The rows are grouped in 4 different ways at once. Each group adds its own fixed numbers to the row, and there is some noise. The rows also spread widely along 10 directions, which tell nothing about the answers.
Known rows, each followed by its group in each grouping:
[ -5  -3   9  10   2   3   0  -1  10   8 -11  -8   0   2  -2  -6   3   1
   9   2  15  -1   1  13   6  15 -10  -2 -15  -9  -2]
(2) tak K_579 (0)
[12 -1  5 -1 -2 -6 -9 -5 -1  2 -4  3 -1 -7 -6 -1  5 -7  4  3  6 -5  4 11
  2  7 12  2 -1 -4 -9]
(0) bub K_910 (1)
[  4   6  -3 -13  -5  -4  -2  -6  -2   2  12   3  -1   1   2   5 -16   1
  -6  -4 -17   4   0  -7  -9 -20 -11 -12  -4  10   2]
(2) ril K_706 (2)
[  3  -7  -4   6   3   4   7  16 -24  -3  -4   8  16   0   3   9   2   7
   1   4   2   2  10   8   8   8   3   6 -15  -8  10]
(0) maki K_545 (0)
[ 19  13 -12   2   8  -9  -2  16  -1  -5   7  -4 -10  15   6   3  -4   4
   1   5  -9 -14 -10  -4   3   2  10  -1 -16  -5  13]
(1) tak K_910 (2)
[ 13   3   7   3   9   1  17 -10 -23  -9  -5   7   0  -2  13   5 -17  -9
   1  -8 -13   7 -14 -17 -12 -15 -12  -1  -1   6 -15]
(1) varem K_545 (1)
[  6  -2  16  17  -5   1  -2  -3   4   2 -21 -16  -1   2  -3  -4  -5  -2
  13   9  15  -1  -8  16  -1  13  -6   0 -16   2 -16]
(1) ril K_579 (0)
[ -4  -4   9   3   4   2   7  -7  -8   8  -7   3   1  -2   9  -4 -14   1
  -5   5  -5   5  -7  -6  -8   1 -15   3  -4  -2  -1]
(2) maki K_706 (0)
[  3  -8   2   3  -3   3   5   9  -9   4  -9  -6   2   7  -5   7 -11   4
   3  14   3   4  11  11 -11  10  -6   3   0  -1   2]
(1) bub K_579 (0)
[  4  10  -5  -9   0  -7  14   4  14   4   9  -3  -8   6   8  13  -2  -1
  15  11   0 -22   2 -12   2  -3   5   1   6  -4  34]
(2) varem K_706 (2)
[  0   1  -1  -5  -3 -12   1  -4  -9   2   6 -11  -2  -5   5   8  -9  13
   0   5  -9  -7 -16 -12  -9  -3  -1  -8  -9   9   0]
(1) vak K_579 (1)
[  6  -1  -5   4  -4  -3  -4  10   0   4   0 -11   2  21 -14   0  -2   1
  14   0   4   3  13  18  -9  -3  -9  -5  -4   5  -1]
(2) vak K_706 (0)
[  9   8  -5  -7   4  -8   4  -1  -1   0   9  -3  -9  10   8  10  -7   5
   4  11  -8 -16  -6 -16  -6  -2  -1   5   5  -1  17]
(2) maki K_579 (0)
[  2 -13  -8  -8   4  -3   4  14 -21   0   5  16  11  -1  -2  12   0   8
  -7   5  -7   1  18   4   4   8   6   4  -4 -15  13]
(2) ril K_579 (0)
[ -3  -2   2  -7  -5  -9  12   3 -22  -1   5  -5  14 -10  10  22 -14   7
   3   9 -11  -7  -8 -12 -11  -9   0  -2  -4  12  13]
(1) maki K_706 (0)
[ 19   5   3  -2   6 -16  12   3   0 -13   7   6   9  -2  -7  17  27 -21
  38  -9  20 -22  13  -1  12   1  16   2   4 -10  12]
(1) vak K_706 (1)
[ -7  -3   3   1   3 -14   6  -6  -1   8   5  -9   2  -2   0   0   4  -2
  13  -5   2  -8 -10  -3 -10  -3  -9 -10  -4   9  -5]
(1) varem K_706 (2)
[ -7  -7   9   3  -6   4  -6  -4   3  11 -11  -1  -3  -6  -2 -13  -6   9
  -8   7   6   8   1  12   2  16  -6  -5 -11 -11  -3]
(0) vak K_579 (2)
[  0   2  -2   6  -3  -6   1   1   4   5  -3 -11  -7   4   7  -1  -6   7
   1  10   1  -7 -10  -3  -2   0  -6  -2 -12   5   8]
(0) ril K_706 (2)
[  0 -12   2   5   5  -1   8   3 -29   3  -7   5  14 -10   5   9 -10   4
   0   0  -2   6  -3   4  -8   0  -5   1 -12   1  -6]
(2) bub K_910 (0)
[ 11   5   1 -18   2  -8   2  -7  -3  -4  13  13   2  -7   3  11  -6 -10
  -1  -6 -14  -6   4 -11   3 -13   4  -5   2  -5   9]
(2) tak K_706 (0)
[ 11   9   4 -10   0   0  10  -8  -1  -3   1   5 -13   0  10   3 -20   1
  -4   8 -16  -2  -5 -17  -9  -5  -7  -2   9  -4   8]
(1) vak K_545 (2)
[ -3  -8  -1 -10  -6  -2   2   7  -4   5  -1   3   9 -11  -4  10   1  12
   6   9   2  -8  10  11   4  13  15   0  -5 -10  16]
(2) vak K_545 (2)
[ -2  -7   1 -10  -3  -6  -1  -1  -1   5   4  -1   8  -9  -7   8   1   5
   3   3  -2  -7   8  10  -7   6   7  -3   0   0   3]
(2) tak K_545 (2)
[  9   8   1   0   0   3   5   5  10   1  -4   0 -13   8   7  -1  -5  -1
   4  14   5 -11   2  -4   8   9   5   3  -2 -13  19]
(0) varem K_579 (2)
[  0 -17  -3  21  16 -11  -2   9 -20   1  -7  -3   8   5  -8  -8  22   4
  10  -2  17  -7  -4  14  -1  22   2   7 -15  -7 -13]
(0) maki K_579 (2)
[ -3  -7  -1  -6  -5 -10  -6  -1  -2   4   0  -9   1  -9  -1   7  -3  12
  -4  13  -6 -10  -6   2  -5  11   8   1  -3   1   4]
(0) tak K_545 (0)
[  0   2  -5  -6  -1  -9  -7   1  14  12   6  -8  -9   1  -3   0   1   4
   4   9   2 -12  -1   6   0   5   2  -3  -7   0  10]
(2) bub K_706 (2)
[ -5  -5  -4  -7   4 -17  -5   1   9   8  11  -3  -1  -2  -8  -3  13   1
   1  -2  -2 -10   0   4  -2   9   1  -7  -5  -4   2]
(1) tak K_706 (2)
[  5  16  -5  12  13  -4  13   2   6   0   8 -10 -14  22  12  -2   1   1
  12  -2   4 -11 -14 -18  -1  -4 -21  -4 -11   2  10]
(1) maki K_579 (2)

New rows, each followed by its group in each grouping:
[ 3  3 -6 -6 -2 -7 -2  4  6  7  7 -3 -6 10 -5 -3  2  3  0  0 -4  1  6  1
 -1  1 -6 -6 -4 -4  5]
(1) vak K_706 (1)
[ -2  -1  11  -4  -6  -8  -2  -9   9   6  -1  -6  -2  -9  -1   3   2   0
   7   8   6 -10  -2   1   5  10   1  -4  -5  -4   3]
(1) ril K_579 (0)
[ -3  -4   2 -14  -3  -6  -2  -9   3   9   4   2  -4 -10  -1   1  -7   9
  -3   7  -8  -5   1  -1  -8   7   2  -3   7  -5   5]
(2) vak K_545 (2)
[ -8 -12   0  -6   4  -9   5  -3  -2   9   4   6   0  -9   1   3   7   1
   1   8   4  -6   7  -6  -1  10  -4   3   7  -9  11]
(0) bub K_706 (0)
[  2 -14  -6   9   0 -12   1  17 -27  -1  -4 -12  15   1  -8  11   1  15
  11   3   3  -4  -4  15 -12  10   7  -2 -17   6  -5]
(1) vak K_579 (2)
[ -1   0  -6  -8  -3   1  -1   2  11  10   4  -1 -13  12  -5  -6  -3  10
  -5  12  -4   1  15   2  -6  10  -7   0  13 -11  13]
(0) vak K_545 (2)
[ -3  -6  11   7  -3  -2  -1  -4  10  13 -15 -10  -2  -4  -4  -9   2  -2
  11   8  14  -7  -4  16  -1  15   3   3  -7  -5  -7]
(2) varem K_706 (1)
[ -1   3   9   4   4   2   7  -9  10   8  -6  -2  -9  -6   9  -3  -3   0
   7   4  11  -7  -8  -3   4   6  -9  -3 -11  -5   4]
(2) bub K_579 (2)
[ 17   5  -2  15   6  -7  -6   3   5  -5  -5 -10 -12  13  -1  -6   7  -1
  13   6  12 -15  -9   4   6  10   4   4 -14  -4  -3]
(0) ril K_579 (2)
[  1   1  -3  -6   4  -9  14   3   0   3   7   0  -4  -3   8  13  -1  -1
   8   9   1 -14  -1 -12  -2   2   0   0   1  -3  21]
(1) bub K_706 (2)
[ -1  -1  15   1  -2   8   8 -10   9   4 -15   4  -5 -11   8  -5  -8  -3
  -4  11   6   1   0   0   2  13  -6   2   0 -12   4]
(0) tak K_545 (2)
[-13  -8   4  -6  -2  -7   3  -9   1  11   2   5   2 -13   2  -5   5   4
  -4  -1   3   3   3  -4   3   5  -7  -7  -3  -8   4]
(0) vak K_706 (1)
[  9   8  10  -1  -5  -6   3  -5   6  -3   0  -6  -1  -1   0   8  -1  -5
  19   3   8 -11  -1  -1   4   1   1  -6  -4  -2   6]
(1) vak K_579 (0)
[  3  -1  20   7  -4   8  -2 -10   5   7 -21  -3  -9  -5   3 -15 -14   1
  -6   8   5   9 -10   7  -1  15  -8  -2 -11 -10 -15]
(1) vak K_579 (1)
[  3   1  11  -7   0  -8  -3 -12   3   7  -2   5  -7 -11   1  -7  -6  -2
  -3   3  -4  -4  -7  -3  -5   8   3  -4   3  -9  -4]
(1) vak K_910 (2)
[ -5  -3   4  -1   4 -13   1 -14   0   7   3  -5  -7  -5   4  -5  -1  -2
   3   0  -3  -9 -15 -12 -11  -2  -7  -5   3   4  -4]
(0) varem K_706 (2)
[ 17   4   7   3  -4  -7 -14   3  -6  -7  -2   1   9  -9  -5   2   5  -5
   9  -8   7  -6  -5  17  17   2  16 -10 -33  -1 -13]
(1) ril K_579 (2)
[ 13   7  15   4  10 -12   9 -17  15  -7   0  -3  -7   0  -3   1  16 -23
  28  -7  16 -20  -4  -7  -3   4  -3  -2  11  -4  -6]
(1) tak K_579 (2)
[  5   0  12  -4  -5   5  11  -9   0   1  -9   7  -1 -10   8   6 -13 -10
   2  11   3   2   8  -6   0  -1  -7   3   7  -6  11]
(0) bub K_706 (0)
[ -5  -4   2  -4   1  -7  11  -1  -4   3   1  -6   1  -2   6   8 -11   3
  -1   8 -10  -3  -6 -11 -13  -1 -11  -3   1   3   8]
(1) tak K_706 (0)
[ -4  -7   1   0   8 -12  -3  -9   3   5   6  -1  -4  -1  -5  -8  12   0
   1  -5   4  -7  -2  -3  -6   9  -6  -5   1  -5  -6]
(0) tak K_579 (2)
[  0  -2   0  -6   1 -13  -3 -11 -11   2   9  -6  -4   1   1   3 -11   5
  -6  -1 -16   1 -12 -12 -17  -9 -14  -9  -1  11 -12]
(1) ril K_579 (0)
[ -4  -8  -3   9   8  -9   0   0  -1   9   1  -7   3   6  -6  -2   9  -1
  15  -5  11  -3  -1   9  -4   3 -15  -4 -10   4  -8]
(2) bub K_706 (0)
[ -9  -4  14  -4   3  -6  14 -20  -1   5   2   6   6 -18  11   6   0  -8
   9  -6   4  -5  -5 -16   2  -6 -15  -6  -2  -1   4]
(2) ril K_706 (0)
[ -2  -8  -8 -20  -4 -13  -6   4   0  10  15   6   2  -4 -12   6   5   7
   0   5  -8  -8  15   6  -5   5  12  -3   9  -9  15]
(2) vak K_706 (2)
[ 15   7  -9  -9   0 -11  10  12  -4  -7  14   1   5  11  -4  18   8  -9
  19  -2  -1 -14  13  -2   2 -10  11  -2   3   0  18]
(1) varem K_706 (1)
[  6  13 -14  14  14   2  12   9  -2   2   8   4  -4  23  13  -4   5   2
   5 -16   4   5   0  -8  14 -12 -24  -8 -28  -3   8]
(2) ril K_910 (1)
[ -6 -12  -1   2  10 -19   3 -13  -8   3  10  -1   1   3  -9  -1  19  -1
  16  -9   8  -7   3  -9 -13   4 -13  -4  15  -1  -8]
(0) vak K_579 (0)
[  2   7  11 -14  -7  -1 -12 -18  34  12   4   1 -14   5 -16 -16   1 -16
   2  -3   1   2  17  11  -6   1 -11  -9  14  -6  -7]
(2) tak K_706 (2)
[ 13  11 -13   1   5 -15   8   5   7  -4  14 -13 -12  25   2  11   1  -3
  17   4  -5 -16  -2 -15  -8 -11 -11  -1   5   9  14]
(1) ril K_706 (0)
[  7   0   7   0   8  -7   8  -7  -7  -4   1   7   2 -11   4   3   4  -5
  10  -6   3  -5  -7  -7   5   4   0  -4  -7  -8  -1]
(1) vak K_545 (2)
[ -4 -12   2  10   3   6   8   2 -14   6 -13  -1   1   5   2  -4 -13   1
  -5   7   2  16   3   4 -12   3 -24   2  -3   1  -6]
(0) bub K_706 (0)
[ -6 -10   9  -6   5 -11   8 -16  -1   8   2   5   2 -17   2   6   3  -7
   9   1   4  -7  -3  -8  -6   2  -8   0   8  -1  -1]
(2) bub K_706 (0)
[  6  -7  -1   4   2 -15  -3  -1 -14   0  -1  -7   4   2  -3   3   2  -2
  10   2  -1  -9  -9   2  -9   0   3   0  -3   7  -8]
(0) varem K_706 (0)
[ 16  12  12  -2  -2   6  -1  -9   7  -3  -9   7 -10  -1   6  -7 -13 -12
  -5   6  -3   1   0  -1   1   1   1   1   0 -11   0]
(0) tak K_910 (2)
[ -9 -11  18   7   4   4  -2  -5   8  15 -13  10   3  -3 -10 -20  11 -12
   0  -3  15  12  13  19   6  22 -15   1  -4 -19 -14]
(1) maki K_706 (0)
[-11 -10   4  -7  -5 -13  -4  -8   4  10   3   0   5 -14  -2   1   8   3
   0   5   4  -7   3   2   4   8   0  -4  -2  -3   5]
(0) ril K_706 (0)
[-10  -7  17   5  -1   7   1 -10  -2  12 -10   4   5  -3  -5 -14  -5  -6
  -2 -11   5  19   4  13  -1   4 -23 -12 -11  -4 -22]
(1) varem K_579 (0)
[ -1   0   7   8  -5  -7   1  -7  -3   2  -7 -17  -3  -2   6   2  -8  10
  10  10   6  -8 -16  -4  -5   3  -6  -4 -10   6   0]
(0) vak K_579 (0)
[ 11   6  11   4   1  -1   7  -8  -6  -4  -8   4   2  -4   4   1  -5 -13
  13  -3   5  -5  -3  -2  -2  -5   2  -1   0  -1  -3]
(0) varem K_910 (2)
[ 13  -1  -4  12   5   6   9  15 -12  -9  -7   2   3  19  -2   4  -2  -4
   7   1   6   6  14   6   0   2  -9   3  -6  -7   5]
(0) tak K_579 (0)
[  5  -5   1   6   3   2   1   7  -2   5  -9   0  -2   9  -7  -8   2   3
   1   1   4   8   7  14   0  15  -6   1  -8 -11  -9]
(1) vak K_545 (1)
[ 4  4  1 -9  4 -5 -2 -5 -2  4  9  5 -2  0  2  0 -1  2 -1 -1 -5 -6 -1 -4
 -1  0  0 -3 -4 -4  4]
(2) maki K_579 (2)
[ 4 -2 -5 -2  0 -6 -3  4 -2  5  3 -7  0  3 -6  7  3  6  8  4  5 -7  5  9
 -2  4  2 -1 -8  3  2]
(2) bub K_579 (1)
[  2   0  -1  -7   2  -5   7  -2  -9   2   2   0  -2  -3   9   8 -17   6
  -6   9 -15  -7  -7 -10 -15  -2   2   1   3   0   9]
(2) tak K_910 (2)
[-14  -6  17  -2  -5  17  17  -7   3  10 -15  18   4 -17   9  -6  -7   2
  -6   5  10  14  17   2  10  13 -14  -2  -1 -22  13]
(0) vak K_545 (2)
[  5   5   7   0  -2 -10  -1  -9  10   3   0  -7  -7  -5   4  -1  -3  -4
   6   3   1 -11 -12  -4   0   0  -3  -6  -9   4  -1]
(1) ril K_706 (2)
[  4   8   5  -9   1  -9 -11 -11  18   9   7   1  -8  -3  -2  -8   6  -6
   4   1   2 -13  -3   2   7   4   5  -3  -4  -6   3]
(2) maki K_706 (2)
[  3   9  -6  14  12  -1   5  -6   7   5   2  -9 -15  20  11  -9  -5   5
   4  -5  -2  -1 -17 -12   0  -6 -30  -5 -17   5  -4]
(2) ril K_545 (0)
[ 10  13  12  11   3   2   2 -10  13   3 -11 -12 -16  11  10  -6 -11  -4
  12  11   7 -11 -16  -6  -1   4 -11   4  -5  -1   0]
(2) maki K_579 (0)
[  5   1   1 -11  -5 -11  -4 -12   1   5   5  -8  -9  -2   5   6 -19   4
  -5  12 -18  -7 -11 -12 -15  -9  -4  -1   6  10   2]
(2) ril K_706 (0)
[ -7   5   0 -20  -7 -18 -14 -11  32  18  19  -7 -14   0 -14  -7  12   1
   5   3  -1 -14   7   2  -3   6   0 -13  12  -4   8]
(1) vak K_706 (2)
[  2  -3  -4  -3   2 -18 -17  -7  11  10   9 -11 -12  10 -11 -10   5   1
  -1   1  -7  -6  -8   3 -10   3  -8  -6   0   4 -14]
(1) ril K_706 (0)
[ -7  -5  -5  -8  -2 -12   1  -3   0   8   9  -2  -4   1  -3   0   1   7
   0   5  -5  -4   3  -6 -12  -1  -6  -5   9   1   9]
(0) vak K_706 (2)
[ -5  -5   4  -5  -4 -12  -4 -11   7   9   2  -6  -5   0  -8  -3   3   0
   6   7   2  -5   4  -1 -11   5  -7  -2  14  -1   0]
(0) vak K_706 (0)
[  0  -6  -4   8   0  -2   0  13 -22  -1  -1   0  15   2  -2   4   3   8
   2   0   6   0   4  10   1   5   2  -2 -18   1   2]
(0) maki K_579 (2)
[ 19   9 -15  -8   7 -10   1  13 -14 -12  21  13   8   7   1  15  14  -2
   9  -7  -4 -14  12  -4  13  -7  16   0  -8  -4  18]
(0) maki K_545 (2)
[  1  -7  13  -1 -15  12  -4   4  -7   8 -22   0   5 -10  -1  -4 -27   8
 -11  15  -4  14   3  20  -4   9   3   0 -14  -7  -2]
(2) vak K_706 (2)
[  0  -2  -6  -3   5  -5   1   2  -5   7   4  -1  -1  -8   6   6  -3  10
   0   5  -3  -8  -8   0   2   5   2  -1 -15   0   7]
(2) bub K_545 (2)
[ -1  -4   6  -7  -1  -8  -2 -10   7   9   1   2  -3  -7  -3  -4   3  -1
   3   0   1  -3   1   1  -2   4  -2  -3   1  -6  -3]
(2) vak K_706 (1)
[11  1  2 -3 -2  0 -7 -1  3  1 -4  4 -3 -4 -3  0  4 -3  1  5  5 -2  9 10
  9  8  8  2 -6 -7 -2]
(0) bub K_545 (1)
[ -9  -2  -2   3   2  -3  11  -2   2   8   2  -6  -1   5   3   0   4   6
  10   1   6  -5   2  -2  -7   2 -12  -4   1   3   6]
(0) varem K_545 (2)
[ -1  -4  10  -1  -5  -3  -7   0  -1   7  -4   6   8 -11  -3  -5   2  -1
   2  -4   5   4   2  14  16   9   1  -9 -23 -11  -3]
(1) vak K_706 (0)
[  2   0   3  -1   3 -12   1 -12  17   9   4  -9  -9   4  -8  -1  10 -10
  21   1  12 -15   2   3 -12   2  -8  -2  11   5  -2]
(2) bub K_706 (2)
[ -9  -8  14  -3   1  -2   1 -17  -5   9  -6   7   0 -14   6 -10  -8  -4
  -9  -2  -4   7  -7  -5  -1   0 -12  -6  -2  -5  -9]
(0) varem K_706 (0)
[-15 -12  -3 -10  -2 -15  -8   0   2  17  11  -7  -1   0 -10  -1   6  13
  -2   6  -5  -7   2   5 -10  13   0  -7   5  -2   1]
(1) varem K_579 (0)
[ -3 -12   8   1   5  -4  14  -1 -17   1  -2   7  13  -2  -5   6   4  -6
  12  -6   5   3  11   2  -7   3  -8  -3   5  -5  -4]
(1) varem K_579 (0)
[  2  -3 -17  -1   4 -21  -3   7  -6   7  12 -13  -5  13  -5   5  12  11
   9   7  -4 -19  -4  -3 -13   4   8   3   7   6   6]
(0) varem K_910 (1)
[  1   0  12   1   4  -3   7 -14   5   3  -4   8   0  -4  -1  -5  12 -15
  10  -3  12  -3   8  -4   1   5  -7   3  10  -7  -3]
(0) maki K_706 (1)
[ -9  -7   6  -4   2  -2 -11 -11  12  16  -3  -2 -10  -5  -4 -17  -2   8
 -15   3  -4   3  -4   6  -3  15  -7  -5  -7 -10 -12]
(2) tak K_579 (1)
[ -1  -4  -6  -2   5 -12  -3  -4   9   4   9  -4   1   3 -10  -1  23  -1
  11  -7   9 -11   7   5   2   7   0  -4   1  -2  -2]
(0) tak K_545 (1)
